The rows come from 4 hidden closed curves, with some noise, and rows from the same curve form a group. Each curve winds through 8 dimensions. The rows are also pushed far along 4 directions, which tell nothing about the answers.
Some rows, each with its group after it:
[ 55   4  30  41 -23 -39  13 -27 -24   4  -9  42  30 -36 -48 -12  -5  11
  27  33 -25  14  -6  38  13  54] | (1)
[ 19 -18 -31  -4  35  31  46  18   5 -13   9   5 -21 -10   6  -3 -13   4
 -28   1  15   6 -25  10 -59   9] | (2)
[-18   4 -21 -50 -44 -29 -19  -4 -50  -5 -14 -14 -22 -16  29  25  39 -22
  51  42 -23  -4 -27 -25 -37 -23] | (2)
[ 24  -8  -3  35  24  15  -3  19  22  10  24   0  -4  10 -14 -26 -14  17
 -39 -38  21 -17   1  16  29  -7] | (0)
[ 10  -6   7  -8  59  38  19  -2  33 -17  -9  18   1  12  35  23 -45   1
 -58 -14  40   1  11  -3 -42 -14] | (2)
[ -8   5   4  47 -26  -4 -22  20   5  31  34  -7  31   5 -39 -31  -4  24
  16 -34  -4  -5   6   7  54 -12] | (2)
[ 49  21 -16  25 -27 -16  -7  14  32  26  36  -3  46  11  -5   0 -49  34
  24  -6  14  20  17  -4  28   4] | (3)
[-39 -12  -3  15 -17  -5   9 -23  25 -16  14 -20   3  19 -11 -28  13  -2
 -41 -41  12   1   6  17  76  21] | (2)
[-39  -9  13  21  29  38  16  -1  36   5   9   3  15  11  -6 -15 -10   5
 -31 -17   3  18  10   6  35  -9] | (1)
[-39  12  25  -5 -20 -22 -48 -19 -39  10 -25  -9   6  -6   0   8  24 -10
   4  -2 -17 -28   5 -13  26 -38] | (1)
[ 12  22  13 -11 -44 -33 -28  -9 -40  18 -19   3  17 -24  -4  28   1  -2
  64  42 -25  -5  13 -25   0   8] | (3)
[ 25  26   7 -37 -18  -5  -1  21 -19  -3  10  -6 -12  -1  24  32 -32  -6
  48  21  25 -14   4 -22 -66  -2] | (2)
[ 49 -12   1 -48  11   9  10  11 -21 -16 -16  15 -33   0  38  24  -6  -9
   6  41   2   4 -27 -21 -73  12] | (2)
[ -8  16 -12   6 -16  15   5  28  14  14  14 -16  28  13 -12  -1 -20  21
  37 -11   5  17  12 -13 -20 -11] | (0)
[ 18   0 -33  48 -21  16  17  59  50  25  49  -7  32  25 -36 -19 -33  58
  24 -51  34   5   9 -11  25 -12] | (1)
[ 72  -3  -8  40  52  -1  43   1  20 -18   2  28 -15 -18 -28 -18  -9   8
 -21   4   6  25 -17  58 -30  30] | (1)
[ 41   1   9  47  49  20  22   8  10  10  10  17  -4 -24 -28 -29 -20  -1
 -14   1  -8   9  -1  43 -14  26] | (0)
[-72 -15  28 -16   2  13 -16  -7 -40 -16 -31   0 -16  -5  -5   6  36 -15
 -23  -7 -11 -18  -6 -21   7 -25] | (1)
[  4  12   7  -9 -58 -10 -22  26 -37   7  -3  -5  14   1 -12   9  -4  24
  59   3   3 -16  -7 -38 -27 -17] | (1)
[ 20  -9  -4  19 -14 -10  15 -32  23 -14   9  22  19  -5   5  -7 -10  -6
  -9   2   9  17   4  26  16  28] | (3)
[-18   1   2 -37  36  20  13  -4   7 -44 -18   1 -31  16  46  37   1 -13
 -40  -4  30  18 -12 -20 -44 -41] | (0)
[ 40   0 -20 -11 -30 -30   0  23 -12  13   1  -3 -12  -8 -15   2  26   9
  56  28 -23   5 -17  -4  -9  21] | (0)
[ -2   7  -3 -72 -17  -8   0  25  -8   9 -12 -13  -6  21  28  24   6   7
  44  33  -7 -11 -16 -34 -56 -13] | (3)
[-33  14 -11   5   9  17 -12  -1   5 -17  24 -29  -6   8  30  23 -29  -5
 -45 -35  41   6  14 -24  32 -40] | (2)
[-15  -8   8  18  28  27  35   0  18 -12   2   4   5   3 -18 -25  -2   5
 -23 -16  -1  19  -8  25 -14  10] | (0)
[  1 -16  -8  31   6 -13   6 -16  29   8  -9  14  27   2 -27 -15  17  16
 -19  -6 -21  26   7  18  53  17] | (2)
[-13   8 -35   1  -8  28   0  48  25  12  25 -26  11  25   5  10 -30  25
  15 -34  36   0  25 -38 -22 -19] | (0)
[ 60 -14   8   1 -36 -20   3   4 -13  14   5  17   4  -1 -22 -35  15  10
  43  24 -28  -7 -30  21 -11  42] | (2)
[ 14  -5 -28  28 -43 -32   7  -4 -10   7  23   0  24 -20 -31 -10   5  13
  21   7 -17  33   4   5  53  43] | (3)
[-13   5   1  15 -48 -38 -25   9 -32  17   2  -6   9  -8 -40 -11  38  13
  44   2 -26  -3 -13  -3  46  -8] | (0)
[-18 -16  14  46 -14   6  -4 -37 -12  -4  -4   9   3 -19 -26 -42  16 -13
 -29 -18  -8 -19  -1  27  60  20] | (3)
[-22 -24  27   4   9  -5  25 -37   4 -15 -10  41  -1 -20  -3   2  25 -20
 -12  25 -17  24 -13  28   8  20] | (3)
[ 35   3 -22  -2  25   7  31  39  39   9  23 -10  10  26 -12 -11 -19  34
   1 -13  11  19 -14  11 -22   2] | (3)
[-27 -14  29  11 -13  -4  22 -31 -22  -9 -20  13  10 -17 -40 -36  30 -11
   4  15 -40  10 -19  34  10  38] | (0)
[ 28   1  19  31  35  -1  18 -31 -18 -23 -28  19 -15 -29 -19 -10   4 -11
 -34  14 -12  10  -9  35   9  27] | (3)
[-61  21   8 -23 -19   4 -26  -9 -10 -15  15 -30  -7  18  33  23 -12 -16
 -17 -28  35 -19  19 -33  22 -35] | (2)
[ 52  -2  19 -25  13  13  28  15 -10 -23 -28  24 -13  -3   2  18 -25   8
   5  26  15  -1  -5 -11 -74  34] | (1)
[ 24 -23  -2  12  40  48  12  30  35  -9  23   8 -11  27  16  -4 -36  15
 -60 -33  37  12   5 -17  -5  -5] | (2)
[-60  -7  20 -37  27  24  -1 -19 -12 -12 -23   0 -18   3  35  12  11 -24
 -36  -4   7 -32 -15  -6 -29 -44] | (1)
[ -1  12  -1  51 -28 -19 -22  -2  11  16  27   3  46   1 -25  -7 -21  29
   2 -34  13  12  10   5  54 -29] | (0)
[ -7  19   0 -11   6  33 -13  14  22  -1  10  -9  15  22  45  34 -47  11
  -6 -17  43   2  14 -38 -32 -58] | (1)
[-13  -7  -4  -3  30  46  31   6  35 -29   6  -5  -1  29  18 -10 -29   6
 -49 -40  44   4  -1   4 -33  -8] | (0)
[  7 -20   4  21  32   1  33 -38  -5 -36 -14  13   0 -14 -18 -25  -3 -10
 -74  -7   3  10  -9  44   8  48] | (3)
[ -7  10 -12   5 -44 -14 -10  -9 -19  13   0   1  16 -20  -1   2   2  -8
  55   9  -5 -19   6  -4 -26  -5] | (3)
[-11 -18  35 -10  27  -5  29 -31 -23 -34 -20  42 -25 -28  -3  12  24 -33
 -23  27  -9  13 -16  27 -40  27] | (2)
[  7   5 -10 -38 -49 -18 -10   4 -43 -16 -23  -8  -8  -4  12  26  13  -6
  47  28  -4   0   3 -37 -52  19] | (1)
[-42 -14  12  24   0 -11 -11 -63   2 -11 -13   1  12  -8  -7 -30  29 -34
 -48  -9 -27  12  15  35  74  30] | (1)
[-78 -25  25  15   2  20  -9 -52 -10 -19 -15  15   1 -15  15  -5  19 -34
 -53 -19   3 -14   9   7  32 -10] | (3)
[ 49   6  -6  14   5  15  48  31  10  10   9   6  14  -7 -40 -29 -21  25
  47  13 -10  15 -17  30 -60  32] | (0)
[ 24   6   6  38 -43  -4 -10  10  -2  40  23   8  36 -14 -35 -29 -20  22
  51   1 -14 -19  10   5  32  21] | (3)
[  47   25  -15  -60    3   -2    7   16  -10    0  -19  -12  -26    1
   44   28  -12  -10   57   48   -2  -11  -19  -15 -102  -14] | (1)
[  5  17  -6  54  17  23 -10  34  25  12  30 -16   9   9 -24  -9 -27  23
  -7 -45  24  10  25  -6  29 -26] | (0)
[-28 -10 -10  24  39  24  10  -6  26  -5   7  12  17  -1   8  11 -20  -1
 -49 -27  22  13  19   5   0 -22] | (2)
[ -1   7 -13  27 -22  15   6  16  34   0  29 -14  39  29 -14 -20 -35  31
  -5 -45  34   8  21  -5  15   2] | (0)
[ 29 -10   1  22   6   3  32   8 -17  11   6  19 -16 -33 -30 -23   9   2
  28  23 -23  -3 -33  29 -18  21] | (3)
[  8  17   5 -18 -24 -45 -17  -4 -33  19 -22   4  -3 -23 -11  17  30  -4
  61  44 -35 -10 -15   0  -7  -9] | (1)
[  5   0 -21 -47 -13  33   4  42   5  20  26 -12  -4  12  49  31 -38  10
  36  14  26 -17  -3 -50 -63 -32] | (3)
[-11  19 -29   8   3  -7 -19  31  23  22  18 -15   7  13  10  31  -7  18
  21 -20  19   3  13 -24  14 -59] | (1)
[-78   6  18 -12   3 -13 -41 -32 -17  -5 -29  -8   5   1  20  26  31 -19
 -22  -5 -14  -5   6 -16  39 -61] | (2)
[ 69  12 -18 -21  -1  -3  23  44  -5  10  -3   3 -13  -4  -6  16 -16  17
  63  38  -1   5   1 -16 -67  34] | (0)

New rows, each followed by its group:
[ 49  30 -17 -59  -2 -10  -5  15 -31  -6 -14 -19 -13  -3  45  42 -34   3
  30  39  11 -11 -10 -35 -82 -15] | (3)
[-19  12 -21 -14   6  -7 -22   0   3 -17  -3 -14 -16   9  39  38   7  -6
 -12 -14  26   7   5 -26  -4 -58] | (1)
[-10   1 -17 -29 -29  10 -43  27  15   8  18 -24  -4  43  43  14   1   5
   9 -24  20 -12   3 -49  -4 -59] | (2)
[ 14   8 -26  29 -19   5  -9  19   8  18  43 -15  24   1  -5 -19 -29  18
   7 -27  17  -3  -2   1  18 -18] | (2)
[-12  -9  -7  63 -23  16  -9   1  28  26  39   6  42  -4 -28 -28 -22  16
  -5 -39  14  -1  24   9  66   0] | (3)
[-37   7   2  -1 -30   2 -30 -15 -29   9  -6 -15   1  -9  11  -4  10 -13
   9  -6  -5 -29  -1 -15  15 -29] | (3)
[ 48  -1 -11  -3  -7  13  15  34  21  21  22  -5  -1  12  -1 -18 -20  26
  26   2   6  -7 -19  -3  -7   6] | (3)
[ 33 -12 -55  44  10  24  26  44  44  18  52  -8  16  13 -17 -26 -32  35
  -8 -40  26  20  -4  12  -3  -4] | (2)
[-30  -6   4  35   4   6 -22 -27  38   1  10   4  38  16   4  -1 -19   7
 -57 -40  20  16  32  -3  76 -15] | (2)
[  1 -12  45 -22  22  32  15  -8 -15 -33 -33  21 -16   6  11   5  -9  -3
 -38   6  16 -11 -17  -9 -45   0] | (1)
[ 52  22   2 -54  -6 -18   7   5 -15   1 -13   2  -5  -2  34  29 -19   0
  53  49  -1  -5 -25  -7 -91 -11] | (3)
[ 72   6 -15  28 -16 -18  27  28  -4  -2  23  19  12 -13 -32   1 -31  35
  26  -1  24   5 -10  15 -30  29] | (0)
[-11  -5 -51 -14 -20  15 -16  43  13  14  28 -25   0  25  28  10  -1  13
  23 -23  20  -1  -1 -37 -27 -50] | (2)
[ 32   7  -6  31 -13  22   5  30  15  33  29   4  26  -3 -18 -17 -41  30
  33  -9  11 -16   8  -5  -3   4] | (3)
[ 53 -16   3  -7  42  10  55   0   5 -50 -13  28 -38  -4   5   8 -10   0
 -45   4  31   8 -29  22 -58  34] | (0)
[-33 -16   9  47   8 -22   1 -26  13  -1   6  22  14 -15 -34 -12  30   3
 -37 -21 -12  15  -3  33  86  -4] | (1)
[-10  -4  11  15 -24 -33  -9  -7 -45   4  -8  18   7 -32 -27   7  22   1
  19  17 -22   2  -9   4  17   4] | (0)
[ 30  21   5 -49 -22 -22  -5  -6 -50  -6 -10  -5 -26 -19  29  23   5 -20
  50  47 -10 -14 -36  -6 -72 -18] | (2)
[-11  -9  -6  13   5  11  22   1  33 -20  20  -7  -3  21  -5 -12  -7   3
 -36 -35  28   6  14   8  36  25] | (2)
[ 39 -21  14  -8 -19 -24  10 -34 -23 -16 -15  23 -13 -14  -8 -19  30 -12
  -6  33 -28  13 -34  25  11  47] | (2)
[ 81  20  -5  -2 -11 -30  14   6 -25   9   1   1  14 -20 -18  -6 -29  23
  31  37 -12   9 -19  19 -31  39] | (3)
[  6   1   8  35  29   0  14   7   3   6   5   7  17 -11 -36  -9 -16  18
 -28  -9  -6  20   4  15  22  12] | (3)
[-10 -15  21  11   4  -8  18 -15 -25   6   1  25  -2 -31 -29 -20  26  -5
   8  25 -34   4 -32  30   8  10] | (3)
[-21   4 -17 -35  32  38 -14  19  35 -22 -11 -33 -34  51  50  17  -4   0
 -46 -40  45 -10   9 -38 -18 -57] | (1)
[ -4 -19 -13 -31  39  13   7  -9   9 -35  -6  15 -30   8  58  42  -9 -15
 -64  -7  41  -1 -11 -17 -35 -26] | (0)
[ -6   4   0 -38 -37 -38  -9  -2 -65 -14 -28   5 -25 -27   1  32  38 -17
  51  45 -24   0 -19 -24 -36   5] | (0)
[ 44   8  15  36 -12 -16  16   2   2  29  14  28  36 -24 -45 -26 -16  20
  48  20 -20   1 -10  42 -16  23] | (3)
[  0   0  -9 -32  37  16  -4   8  31  -2  -7  -7 -11  25  45  26  -8  -1
 -19   3  15  12  -4 -20 -24 -44] | (0)
[ -9 -13 -12  30  28   8   6   6  50   8   0   0  13  22 -22 -22  18  21
 -25 -30  -4  15   2  19  45 -16] | (2)
[  1  -8  49  25  17 -29  13 -46 -52 -16 -39  28   0 -44 -47 -22  28 -14
 -36  32 -49  10 -22  45  36  49] | (3)
[-37 -17   8 -34   7  19   1 -18   6 -23 -17 -10 -30  22  32  -3  24 -16
 -40  -8   5 -12 -16 -15  13 -13] | (3)
[  1 -21 -12  15  -2   5  18  -3  36  -2   7  14  22  15 -11 -17  -2  10
 -13 -16   9   7  10  15   5  25] | (2)
[-25  -9  21 -16  -3  -1  22 -24 -30 -10 -26   9  -4 -15 -19 -23  33 -19
  14  25 -34   2 -25  24 -27  25] | (0)
[  5 -12   4  -9  44   9  52 -13 -21 -38 -13  16 -42 -25   0   8   7 -21
 -35  21   1  17 -27  25 -38  26] | (2)
[ 20  -5  -9 -37 -12  11 -17  21 -13  -4   2  -4 -16  13  40  27 -15  -2
   7  15  12   4  -3 -47 -34 -12] | (2)
[-24  16   7 -41 -28 -16 -14 -11 -37 -25 -21  -4  -8  -2  32  46   7  -9
  22  19   8   5  -9 -33 -38 -36] | (0)
[-58   0  20 -11 -11 -11 -17 -38 -22 -39 -18   3  -5   3  21  29  21 -18
 -39 -12  10  17  -2 -16  24 -35] | (0)
[ 47  29  -1 -39 -17 -11   5  36 -24   3 -11  -2  -9   4   8  26 -15  22
  61  25  11 -13 -29 -19 -88 -30] | (0)
[-11  -5 -40   2   4  24   2  27  17  10  25 -13   8   7  19   7 -23   2
  -4 -22  24  -5  12 -17 -28 -19] | (0)
[ 20   9 -30  -2   9  12  14  35  18  15  17   1  19  -2  10  20 -35  15
  35  -3  25  -4  12  -8 -72 -18] | (2)
[-10   0  13  11  -6  -2 -20 -36  -6   1   0  -3  13  -6  12 -20  -2 -20
 -22  -5  -4 -10   2  15  22  -7] | (0)
[  0  -4   2  -3 -29 -18  19 -19  -1 -13   0  -9  -1   2 -20 -29  17  -2
   3  -2  -7 -10 -12  24  32  45] | (2)
[-13  11 -16   1 -14 -17 -25 -18  -7   4  -3 -19   4  -5  11   0  15 -18
   9   2 -15   6  13   1  15  -6] | (1)
[ -6   0   7 -22 -57  -4 -20 -14 -35   7 -26  -2  -8 -16  12   0  15 -18
  54  26 -12 -46   6 -27 -14  18] | (3)
[ 48 -10  29  45  32   4  28 -14  43 -13  17  42  11   6 -17 -20 -21   5
 -33 -14  21  24  -2  51   4  23] | (2)
[ 21  11 -25 -26  19  34   8  27  30  -9 -11 -21 -20  28  32  11 -24   7
   1 -20  39 -25   8 -19 -62 -21] | (3)
[  4  11 -15  41  -6   8  -8  -7  34   2  12   4  16   3   6   7 -15   2
   1 -28  25  13  32   2  19 -14] | (3)
[  9   7 -16 -33 -28   5  -3  10 -10 -17  -8 -16  -8  16  26  19  -4  -1
  31   8  13  10   2 -36 -46   1] | (1)
[-11 -13  40  15   7 -29  16 -34 -32 -10 -39  21   1 -22 -58 -38  50  -6
 -13  20 -53   0 -23  48  29  47] | (3)
[ -9   3  16 -27 -37 -41 -15 -20 -42  -4 -22   7   3  -9   1  14  31  -2
  26  27 -22  -8 -33  -3  -9 -22] | (0)
[ 46   4 -20  14 -19  23  12  22   6  15   9  -3  -5  -8  -2 -13 -27  10
  40  -2  17 -28   4  -5 -33  14] | (3)
[ 26   5 -17 -20  -1   6  -1  53   0  18  -1  -3  -8   7   0  22  -4  23
  48  19  -6   8  -3 -33 -44 -10] | (2)
[-21  -3   4   9  -1   6  -3   6  26  17   1  -8  24  22 -15 -17   5  19
   0 -15 -10  13   2  -1  34 -14] | (0)
[-22   0 -21   8 -15  -6 -15  22  30  26   6 -16  17  25 -14 -12  20  25
  20 -25  -8   0   6  -8  38 -29] | (2)
[ 75   7 -21   5  36   6  24  34  11  -2 -10  -2 -24   1 -20 -17  -6  12
  13   1   4  -6 -11  22 -64  25] | (1)
[-19  -2  22 -20  36  24  -4  -3   8  -8 -26  -2  -9  15  19  15 -14   2
 -45  -5  10 -14   8 -20   5 -12] | (2)
[  8  13   7   8 -13  17   8  14  -2  22  14  -4  25  -7  -9 -13 -29   9
  41  10  -7   3  -2  -1 -28  -7] | (1)
[ 10 -23  -7  27  22   9  18 -14  31 -29  -1   8  -9  18 -12 -26   9   5
 -68 -43  24   7  -4  29  28  17] | (1)
[ 27   0   4 -37   9 -17  29  15 -33   1  -7  10  -2 -17  -5  15  -5   8
  22  54 -24  16 -30   3 -50  31] | (3)
[ 86   3 -14  -2 -20   1  28  46  12  37  26   2   5   0 -21 -25 -27  37
  70  28 -10 -10 -30   6 -32  32] | (3)
[-28   0 -23   5 -61 -10 -13  10 -15  25  26  -2  13 -15  -2   7  13  -1
  68  10 -12  -3   4 -22   8 -14] | (3)
[ -8 -17  14 -25  -5 -12   7 -41 -15 -30 -21   5 -25   2  17 -10  36 -23
 -31  15 -15   2 -30  16  14  17] | (2)
[-76  -3 -16  -6   5  25 -26  -7  13  -2   9 -30  -4  23  33  -1  20 -18
 -33 -34   4   2   6 -15  24 -60] | (0)
[ -3 -16  -4 -18  30  53  24  21  11 -12 -14  10 -50  -1  31  20  -2 -12
   0   7  25 -18   0 -24 -54  -8] | (3)
